Every row belongs to one group in each of 3 separate groupings. Each group adds its own fixed numbers to the row, and there is some noise. The rows also spread widely along 9 directions, which tell nothing about the answers.
Known rows, each followed by its group in each grouping:
+2.89; +2.25; -3.26; -0.18; +2.51; -2.89; -3.05; +0.38; -2.50; -6.22; -3.46; +0.18; +0.01; +1.83; +1.31; -0.55; +0.10; -2.78; -2.63; -1.51; +1.90; -0.01; +1.43; +0.56; -1.45; +2.11; -0.70; -1.78; +0.59; +0.31; -2.84; +0.45; -0.91; -0.24; -2.31; +1.48; -3.06; -1.88; -1.99; -4.41; +0.96
romit q_885 q_381
+0.98; -0.30; +3.60; +1.48; -1.21; +2.84; +1.80; +2.23; +1.26; +1.21; +2.31; +4.17; +2.67; +1.01; -3.50; +0.05; +0.80; +0.47; +2.50; +3.19; +1.43; -0.86; -2.37; -0.87; +1.00; -3.79; -3.30; +4.00; -0.75; -2.75; +0.88; +1.23; -1.27; +2.31; +0.95; -1.65; -0.46; -1.40; -0.30; +4.02; -0.23
romit q_744 q_381
+2.42; -3.30; +4.58; -0.15; -2.59; +3.46; +1.49; -1.19; +1.61; +4.84; +2.48; +1.73; +0.26; -0.38; -2.40; +2.67; +1.93; +2.41; +1.04; +1.16; -1.34; +0.44; -1.02; -1.24; +0.20; -3.59; -2.35; +0.84; -1.46; -1.15; +1.63; +0.70; -2.40; +3.07; +0.84; -2.10; +2.30; -0.11; +0.35; +4.50; -1.53
pazur q_885 q_873
-0.83; +0.67; -3.98; -3.23; -0.32; +0.17; -1.10; +1.70; +0.67; +3.84; -0.52; -0.45; +2.24; +0.94; +0.30; +0.49; +2.65; -0.86; -2.34; -2.26; -0.51; +2.52; +2.30; -2.22; -3.35; +3.18; +1.71; -0.46; +0.42; -1.34; -0.88; +4.52; +1.22; +2.73; -2.87; -0.23; -0.16; -0.04; +1.12; -0.16; +1.53
val q_612 q_873
+0.76; -3.23; +2.21; -1.73; -0.38; -0.56; -0.44; -1.72; -0.85; -0.72; +1.82; -1.38; -2.79; -1.90; -0.61; +1.23; +0.52; +0.23; +1.04; -0.55; -0.92; +0.56; -0.46; -1.31; +0.47; -0.88; -1.00; -3.13; -1.12; +0.36; -1.72; -1.55; -0.64; +0.21; +0.68; -0.78; +1.23; +2.77; -1.62; +1.64; -1.07
pazur q_612 q_939
+0.03; -2.37; +2.20; +0.96; -1.95; -0.61; +0.63; -0.69; +1.14; +2.53; +0.89; +1.35; -2.54; -0.10; -1.48; +1.25; -0.15; +3.82; -1.14; +0.78; -2.00; +1.58; +3.99; +0.11; +0.39; -1.26; +0.42; -2.17; -1.25; +1.53; -0.11; -0.44; -1.28; -0.63; +1.16; -1.88; +2.98; -0.48; +0.36; +1.06; -1.05
val q_501 q_939
+1.93; +0.56; +1.73; +0.28; +0.84; +1.37; +3.57; +2.32; +0.47; +2.71; +0.68; +2.38; +0.08; +2.82; -1.97; +2.18; -0.89; +0.60; +1.34; +1.44; -3.19; +3.46; +2.94; -0.29; +4.17; -3.25; +0.59; +1.56; +1.29; +2.02; +3.01; +4.06; -1.85; +0.51; -1.15; -4.39; +1.23; -4.59; +3.61; -1.04; -1.28
pazur q_501 q_939
+2.46; -0.19; +3.92; +1.14; -0.92; -0.16; -0.53; -2.94; +1.74; +0.51; +0.98; +3.25; +0.30; +1.69; +1.64; -1.61; -1.53; +0.65; +1.14; -0.88; +0.39; -1.17; -3.64; +2.66; -1.09; -4.70; -1.20; +4.41; -2.12; +1.26; -2.51; -4.29; -4.32; +2.78; +2.34; +1.55; +0.35; -2.25; -1.78; +2.19; +0.01
pazur q_744 q_873
-2.06; -1.71; -0.14; -1.94; +1.40; -2.27; +0.33; +1.87; -0.38; -0.76; +1.89; -0.02; -1.02; +0.40; -2.09; -0.65; -1.35; -1.32; +1.02; -0.98; -1.81; +3.03; +1.41; -1.31; +3.67; +0.75; +0.67; +0.11; +1.23; -0.04; -0.80; +1.02; +1.18; -1.60; -0.93; -3.11; +0.19; +1.35; +0.27; -1.19; -1.30
romit q_612 q_939
-1.43; -2.80; +0.78; -1.95; +2.79; -2.42; -0.19; +0.45; +0.34; -2.83; +3.42; +0.30; -0.82; +0.44; -2.09; -0.03; -2.32; -3.87; +1.51; -0.36; +0.30; +2.53; -1.61; -1.03; +5.16; +0.31; -1.07; +1.86; +0.10; -0.77; -2.71; +0.32; +1.20; -3.08; +0.73; -2.82; -1.55; +1.38; -0.81; -0.18; -3.60
pazur q_885 q_381
-0.40; -3.22; +3.85; +0.82; -1.91; +0.74; +0.09; +2.56; -0.59; -0.18; +1.02; +0.69; -2.90; -2.05; -1.82; +2.02; +0.85; +3.81; +0.63; +2.90; +0.01; -1.13; +2.03; -3.62; -1.03; -1.78; -2.37; -1.33; -3.67; -1.62; -2.10; +0.33; -0.63; -0.65; +1.22; -3.48; +1.59; +0.08; -2.23; +2.78; -0.62
romit q_501 q_939
+4.57; -2.66; +1.17; -1.95; -0.96; -1.92; -3.52; -0.08; +0.72; -0.62; +5.56; +3.29; +1.11; -1.99; -4.40; +0.46; +2.80; +2.33; -0.93; +0.13; +1.45; -1.94; -0.04; -2.43; -0.17; -0.10; -3.63; +2.90; -1.68; -2.13; -2.76; -2.92; -1.98; +1.67; +0.69; +0.93; -1.16; +3.87; -5.60; +2.79; -2.25
romit q_744 q_939
-3.73; -2.41; +0.60; +0.31; -2.70; -0.18; -2.29; -2.50; +0.34; +0.74; -1.80; -1.29; -1.82; -0.92; +2.59; -0.78; +1.19; +1.32; -1.62; -0.72; +1.11; -0.66; -1.12; +0.60; -5.59; +0.26; +0.34; -3.06; -4.19; -1.36; -3.73; -1.64; +0.60; +0.28; +1.92; +0.42; +1.70; +0.68; -1.71; +2.94; +1.81
val q_501 q_873
+0.19; -0.75; -0.65; -1.94; +0.18; -1.83; -4.78; -4.52; +0.06; -2.97; +1.50; -0.11; +0.71; -0.01; +1.60; -2.31; +1.29; -2.45; -0.87; -3.73; +2.65; -2.14; -5.57; +1.44; -2.44; +0.68; -1.30; +2.06; -2.05; -1.69; -3.98; -4.06; -0.36; +1.71; +0.63; +2.46; -1.92; +2.82; -4.19; +1.43; +0.02
romit q_885 q_873
+3.68; -0.97; -1.61; -1.44; +0.94; -2.21; -1.81; +2.50; -1.36; +0.15; -1.14; +0.68; -0.84; -0.29; -2.23; +2.17; +1.42; +2.49; -3.62; -0.20; -1.45; +2.36; +7.23; -1.65; -1.17; +1.38; -0.35; -3.18; +0.28; +1.76; -1.43; +1.75; -2.14; +0.18; -1.61; +0.05; -0.17; -0.74; -0.47; -2.27; -0.57
pazur q_744 q_939
-1.03; -3.57; +2.74; -0.25; -2.32; +0.37; +1.52; +1.09; +2.04; +4.89; +2.09; +0.87; -2.18; -1.64; -2.50; +2.46; +0.21; +4.05; +0.06; +0.94; -2.77; +3.26; +4.29; -2.30; +1.04; -0.40; -0.45; -3.34; -1.38; -0.26; -0.31; +1.01; -0.87; +0.21; +1.08; -2.22; +2.70; +1.29; +0.52; +2.99; -1.81
val q_744 q_381
-0.74; +2.25; -2.46; -3.16; +1.69; -0.09; -0.12; -1.73; -0.78; -0.08; +0.03; -1.72; +0.72; +1.78; +2.60; -1.22; +0.59; -4.21; +2.12; -4.55; -1.49; +1.71; -3.12; +0.15; +1.34; +0.76; +1.83; -0.66; +1.35; +0.43; +0.55; +0.94; +0.62; +2.60; -2.46; -0.02; -0.76; +0.39; +1.09; -1.29; +1.52
romit q_612 q_939
-2.98; -3.90; +1.75; +1.29; -2.55; +2.46; +0.68; +2.26; -2.10; -2.86; -0.85; -1.28; +0.36; -2.41; -1.85; +1.49; +2.70; -2.14; +1.03; +3.49; +3.05; -0.82; -2.27; -2.82; -3.45; -0.89; -3.12; -3.53; -2.53; -5.17; -1.19; +2.26; +2.60; -0.26; +0.57; -2.82; +1.10; +1.49; -1.87; +5.06; +0.27
val q_885 q_873
-2.84; +1.67; -3.07; -2.55; +2.64; -1.63; -0.72; +1.01; -0.19; -0.67; -0.46; -0.55; +0.69; +1.43; +0.61; -1.54; -0.96; -3.91; +0.80; -3.14; -0.83; +3.48; -0.71; +0.26; +2.60; +2.01; +1.22; -0.03; +0.98; -0.39; -0.87; +1.98; +1.45; +0.01; -1.71; -0.65; -2.38; -0.25; +1.29; -1.91; +0.35
romit q_744 q_381
+1.34; -3.75; +7.20; +4.44; -1.42; +1.04; +2.42; -0.96; -0.66; -3.04; -0.04; +2.14; -2.40; -0.14; -2.69; +0.01; -1.78; +2.08; +1.83; +5.15; +0.51; -0.95; -0.83; +1.47; +0.68; -5.92; -3.27; -1.43; -1.36; +0.12; +0.03; -2.95; -2.60; -1.23; +3.04; -1.43; +2.44; -1.25; -0.81; +3.59; -0.72
pazur q_612 q_381
-1.06; -0.79; +0.69; +1.51; +0.28; -1.14; +0.93; +1.72; +2.16; +4.19; -1.51; +4.36; +0.61; +3.95; -2.90; -0.88; -2.40; +3.41; -3.29; +0.02; -1.82; +3.07; +5.14; +2.09; +2.40; -0.22; +1.33; +2.90; +1.54; +1.39; +0.89; +2.03; -1.58; -1.32; +0.23; -2.02; +1.15; -3.43; +3.22; -2.17; -0.53
romit q_885 q_381
+0.49; +0.98; -0.19; -0.64; +0.99; -2.12; -0.28; +1.28; +0.40; +0.83; -1.48; +0.93; -1.09; +1.82; +1.52; -0.91; -1.97; +0.22; +0.03; -2.43; -2.52; +3.06; +2.70; +0.10; +0.80; -0.42; +1.38; +0.45; +0.18; +1.95; -1.39; -0.25; -1.96; +0.82; -1.51; -1.12; -0.41; -3.14; +0.65; -2.59; +0.28
romit q_744 q_873
+1.75; -0.42; -3.12; -3.55; +1.45; -1.44; -0.61; +2.39; -1.99; -3.14; +2.25; -1.47; +0.36; -1.10; -1.23; +2.92; +2.15; -4.27; +0.79; -1.32; -0.12; +2.18; +0.81; -4.48; +1.82; +2.67; -0.78; -2.38; +0.56; -1.75; -1.56; +3.44; +1.88; +0.09; -2.74; -1.94; -1.35; +2.08; -1.87; -1.32; -2.30
val q_885 q_939
-2.38; -1.46; -2.84; -2.92; +0.33; -3.21; -4.72; -0.40; +1.25; +2.81; +0.89; +0.78; +0.26; +0.59; -1.38; -1.66; +1.08; +1.90; -4.52; -2.75; -0.17; +1.84; +2.88; +0.16; -1.90; +3.28; +1.29; +1.90; -1.27; -0.73; -3.17; +0.15; +0.45; -0.31; -0.14; -0.62; -1.05; +1.32; -1.10; -0.96; -0.02
romit q_501 q_873

New rows. What belongs after each?
-1.45; -1.57; -2.30; -3.03; +0.82; -0.29; -3.82; -2.08; -0.38; -2.41; +2.81; -0.32; +2.65; -0.68; -2.27; -0.96; +3.28; -3.93; -0.78; -1.71; +3.54; -1.49; -5.00; -0.46; -0.94; +2.60; -2.33; +1.31; -0.82; -4.36; -2.15; +0.28; +2.62; +0.66; -0.13; +1.05; -2.76; +4.90; -2.96; +2.63; -0.58
romit q_885 q_381
+3.22; -2.75; +1.13; -0.63; +0.23; -3.25; -3.56; -5.98; +1.57; +0.67; +2.48; +1.90; -2.36; +0.06; -2.42; -0.95; -0.13; +3.43; -3.33; -1.68; -0.93; +0.84; +1.50; +3.58; +1.09; -0.34; -0.78; -0.57; -0.55; +2.61; -1.37; -4.62; -2.90; -0.67; +2.28; +1.93; +0.22; +2.23; -1.92; +0.13; -2.20
pazur q_501 q_381
-0.76; +0.97; +0.04; -1.80; -0.52; +0.36; +0.93; +2.76; +0.74; +1.05; +1.85; +0.25; +0.33; +0.34; +2.66; +1.48; +0.11; -1.87; +2.57; -1.22; -0.25; +0.35; -1.31; -3.48; -0.63; -0.17; +0.16; +1.33; -2.23; -1.03; -3.42; +1.48; -0.27; +2.32; -0.34; -1.20; -0.05; -1.36; -0.82; +1.49; +0.21
val q_744 q_939
-2.60; -2.10; +1.09; -0.23; -0.06; -1.12; -1.78; -3.49; +0.68; +0.22; +1.15; +1.18; -0.19; +1.58; -0.67; -2.12; -0.21; -0.27; -1.24; -0.73; +0.67; +0.03; -2.35; +3.74; +0.29; -1.64; +0.21; +1.61; -0.93; +0.25; -1.34; -2.08; +0.07; -1.21; +2.52; -0.08; +0.63; +1.13; +0.02; +1.57; -0.24
pazur q_501 q_939
-2.07; -3.31; +2.85; -0.67; -1.37; -1.47; -1.74; -5.56; +2.52; +3.56; +0.98; -0.32; -2.68; -0.14; +1.49; -2.18; -1.62; +2.23; -0.42; -3.71; -2.44; +2.15; -1.19; +3.71; +0.23; -1.94; +1.11; -1.09; -1.80; +2.14; -1.82; -5.29; -2.43; +0.66; +2.68; +0.85; +2.34; +2.03; +0.03; +2.17; -0.63
pazur q_744 q_873
+1.90; -0.85; +1.15; +0.55; -1.38; -0.03; -2.10; -5.24; +1.98; +3.79; -0.63; +2.39; +0.08; +1.80; +0.17; -1.67; +0.93; +3.63; -3.70; -1.22; +0.38; -1.16; -0.28; +4.18; -3.76; -1.40; +0.14; +0.56; -0.95; +1.49; -1.25; -3.01; -3.32; +2.33; +1.94; +3.80; +1.03; +0.05; -0.03; +1.33; +1.56
pazur q_612 q_381
+4.89; +0.25; -1.99; +0.20; +1.64; -1.23; -1.85; +3.92; -2.71; -3.78; -2.48; +1.82; +1.15; +0.87; -3.52; +1.70; +2.25; +0.02; -3.81; +3.28; +1.63; +0.91; +5.31; -1.41; -2.76; +0.09; -2.24; -0.79; +0.83; -0.44; -0.78; +4.18; -1.14; -0.40; -2.50; -1.24; -2.05; -3.76; -0.83; -2.60; -0.06
pazur q_501 q_873
+1.67; +1.95; -4.46; -1.61; +0.22; +1.73; -2.21; -0.71; -1.13; +1.29; -1.73; +0.22; +3.61; +0.62; -1.81; -0.10; +5.02; -1.07; -2.91; -1.68; +1.20; +0.72; +0.62; +0.98; -3.52; +2.01; -0.96; -2.55; +1.24; -2.18; +1.91; +3.33; +0.46; +3.84; -2.59; +2.64; -1.99; +1.34; +0.45; +0.54; +2.40
romit q_744 q_381
-0.15; -4.93; +2.56; +1.80; -3.08; -0.83; -1.46; +0.51; +2.23; +2.49; +2.06; +4.44; +0.93; -0.61; -5.84; -0.48; +1.38; +5.59; -4.53; +4.10; +2.13; -0.98; +3.57; -0.05; -3.29; -0.36; -2.02; +1.09; -1.42; -1.80; -2.49; -1.14; -0.50; -1.25; +3.06; +0.31; +1.98; +2.12; -2.24; +3.95; -0.72
val q_612 q_381
+1.47; -0.98; +1.60; -0.08; +0.29; -0.24; +0.17; -2.52; +1.02; +2.31; +0.97; +1.48; -0.75; +1.70; -1.14; -0.38; -0.68; +1.18; -0.32; -0.73; -2.34; +2.81; +0.85; +2.07; +1.82; -2.50; +0.16; +0.82; +0.48; +2.02; +1.43; -0.15; -1.99; +0.68; +0.24; -1.44; +0.88; -1.67; +1.64; +0.02; -1.26
pazur q_501 q_873
+0.24; +0.82; +0.06; -0.03; +2.01; -2.53; +0.30; +2.97; -0.97; -2.20; -1.76; -0.31; -3.91; +0.75; +1.49; +1.38; -2.64; +0.49; +0.60; +0.01; -1.99; +2.75; +4.47; -2.71; +1.91; +0.70; +0.29; -2.13; -1.36; +1.63; -2.67; +1.67; -1.10; -1.55; -1.43; -3.10; -0.97; -3.72; +0.02; -3.67; -0.37
romit q_501 q_381
-0.06; +0.31; -5.01; -2.80; +0.00; -0.48; -2.25; -1.90; -1.95; +0.50; -1.83; -2.51; +1.07; -0.18; -0.11; +0.10; +4.61; -1.86; -3.22; -3.02; -0.19; +1.65; +1.72; +0.39; -3.87; +3.56; +1.41; -5.87; +1.77; -0.50; +0.50; +2.61; +1.44; +2.05; -2.73; +1.99; +0.45; +3.00; +0.75; -0.72; +2.01
val q_612 q_939
-5.18; -0.78; -1.38; -0.53; +0.60; -1.02; -0.45; +2.64; -1.54; -0.19; -3.14; -1.30; -1.62; +0.72; +1.07; -0.26; -0.57; +0.17; -1.15; -0.51; -0.74; +2.07; +2.86; -0.97; -1.04; +1.43; +1.95; -2.72; -1.41; -0.62; -1.63; +2.96; +1.69; -1.87; -0.65; -3.06; +0.70; -1.38; +1.50; -1.62; +1.39
romit q_501 q_939
+1.16; -1.76; -1.98; -2.79; +3.46; -1.15; +0.27; +1.09; -3.63; -5.98; -0.01; -4.27; -2.25; -1.97; -1.96; +2.97; +0.85; -5.10; +1.47; -0.46; -1.30; +4.58; +1.27; -3.14; +3.92; +2.24; -1.56; -7.25; +1.76; -0.70; +0.75; +3.68; +2.12; -2.13; -2.94; -2.69; -1.86; +1.85; -0.05; -1.92; -2.72
pazur q_885 q_381
-1.47; -2.50; -1.32; +0.41; -0.29; +1.00; -1.85; -0.68; -0.56; +1.47; -0.83; +1.64; +3.25; +1.48; -5.30; -1.47; +3.37; +0.08; -4.13; +1.87; +1.43; +1.56; +0.91; +3.37; -1.96; -0.48; -1.00; +0.14; +1.75; -2.36; +2.75; +3.11; +1.62; -0.69; +0.27; -0.95; -0.01; +0.99; +1.86; +1.76; +0.29
pazur q_501 q_873
-2.13; -1.01; +2.97; +1.44; +0.54; -0.19; +1.20; +1.08; +0.40; -0.71; -0.56; +1.47; -0.98; +2.29; +0.61; -0.88; -2.73; -0.75; +1.60; +1.33; -0.31; +1.65; -1.52; +1.09; +1.41; -3.30; +0.14; +2.65; -1.23; +0.55; -1.21; +0.22; -0.69; -1.05; +1.19; -3.44; +0.43; -3.73; +1.18; +0.46; -0.29
pazur q_501 q_873
+0.11; +2.93; +1.45; +0.88; +2.59; -0.33; +2.37; -0.86; -0.03; -1.73; -2.19; +0.73; -0.67; +4.06; +3.77; -1.51; -4.23; -3.68; +2.80; -1.27; -1.36; +1.99; -2.68; +2.23; +2.39; -2.95; +1.80; +1.36; +1.02; +3.13; -0.78; +0.08; -1.87; +0.67; -0.61; -0.47; -0.57; -4.90; +2.79; -2.12; +1.29
pazur q_612 q_381
-3.42; -0.84; +1.99; +1.20; +0.17; -0.92; -0.31; +1.66; +1.29; +0.14; +0.43; +2.50; -0.33; +1.57; -0.46; -1.20; -2.24; +0.84; +0.31; +1.58; +1.07; -0.20; -0.69; -0.23; +0.24; -1.07; -0.37; +3.69; -2.54; -1.11; -3.51; -0.13; +0.05; -1.62; +1.91; -2.50; -0.38; -2.32; -0.46; +0.94; +0.34
romit q_501 q_381
-1.66; -2.61; +0.46; -0.71; -1.25; +3.41; -1.08; -4.38; -0.83; +1.68; -0.25; -2.41; -0.22; -1.57; -1.67; +0.71; +4.23; -0.15; -0.50; +0.29; +0.48; +0.30; -2.91; +1.46; -2.65; -0.61; -1.53; -5.22; -1.26; -2.49; +2.01; +1.16; +1.43; +1.56; +1.19; +0.37; +0.93; +3.41; +0.79; +4.44; +0.96
pazur q_501 q_381
+1.06; -1.94; -2.71; -1.57; +1.74; -2.05; -2.91; -1.90; -1.20; -3.00; +1.43; +0.36; +1.54; -0.12; -5.49; -0.89; +2.58; -2.00; -2.96; -1.19; +1.02; +2.02; +0.81; +1.54; +2.14; +2.65; -1.96; -1.97; +2.62; -1.79; +1.45; +0.85; +1.41; -1.22; -1.18; +0.47; -1.87; +4.50; -1.20; -0.66; -2.03
romit q_885 q_381
-0.89; -1.50; +0.09; -0.22; -0.21; +0.57; -0.64; -2.34; -2.22; -0.80; -3.92; -3.46; -2.27; -1.15; +1.52; -0.05; +1.26; -0.62; -0.44; -1.75; -1.71; +2.56; +0.63; +1.77; -2.46; -0.68; +0.41; -7.35; -0.56; +0.76; +0.74; -0.36; -0.49; +1.12; -0.51; +0.54; +1.31; +0.44; +1.10; +0.76; +1.43
pazur q_744 q_873
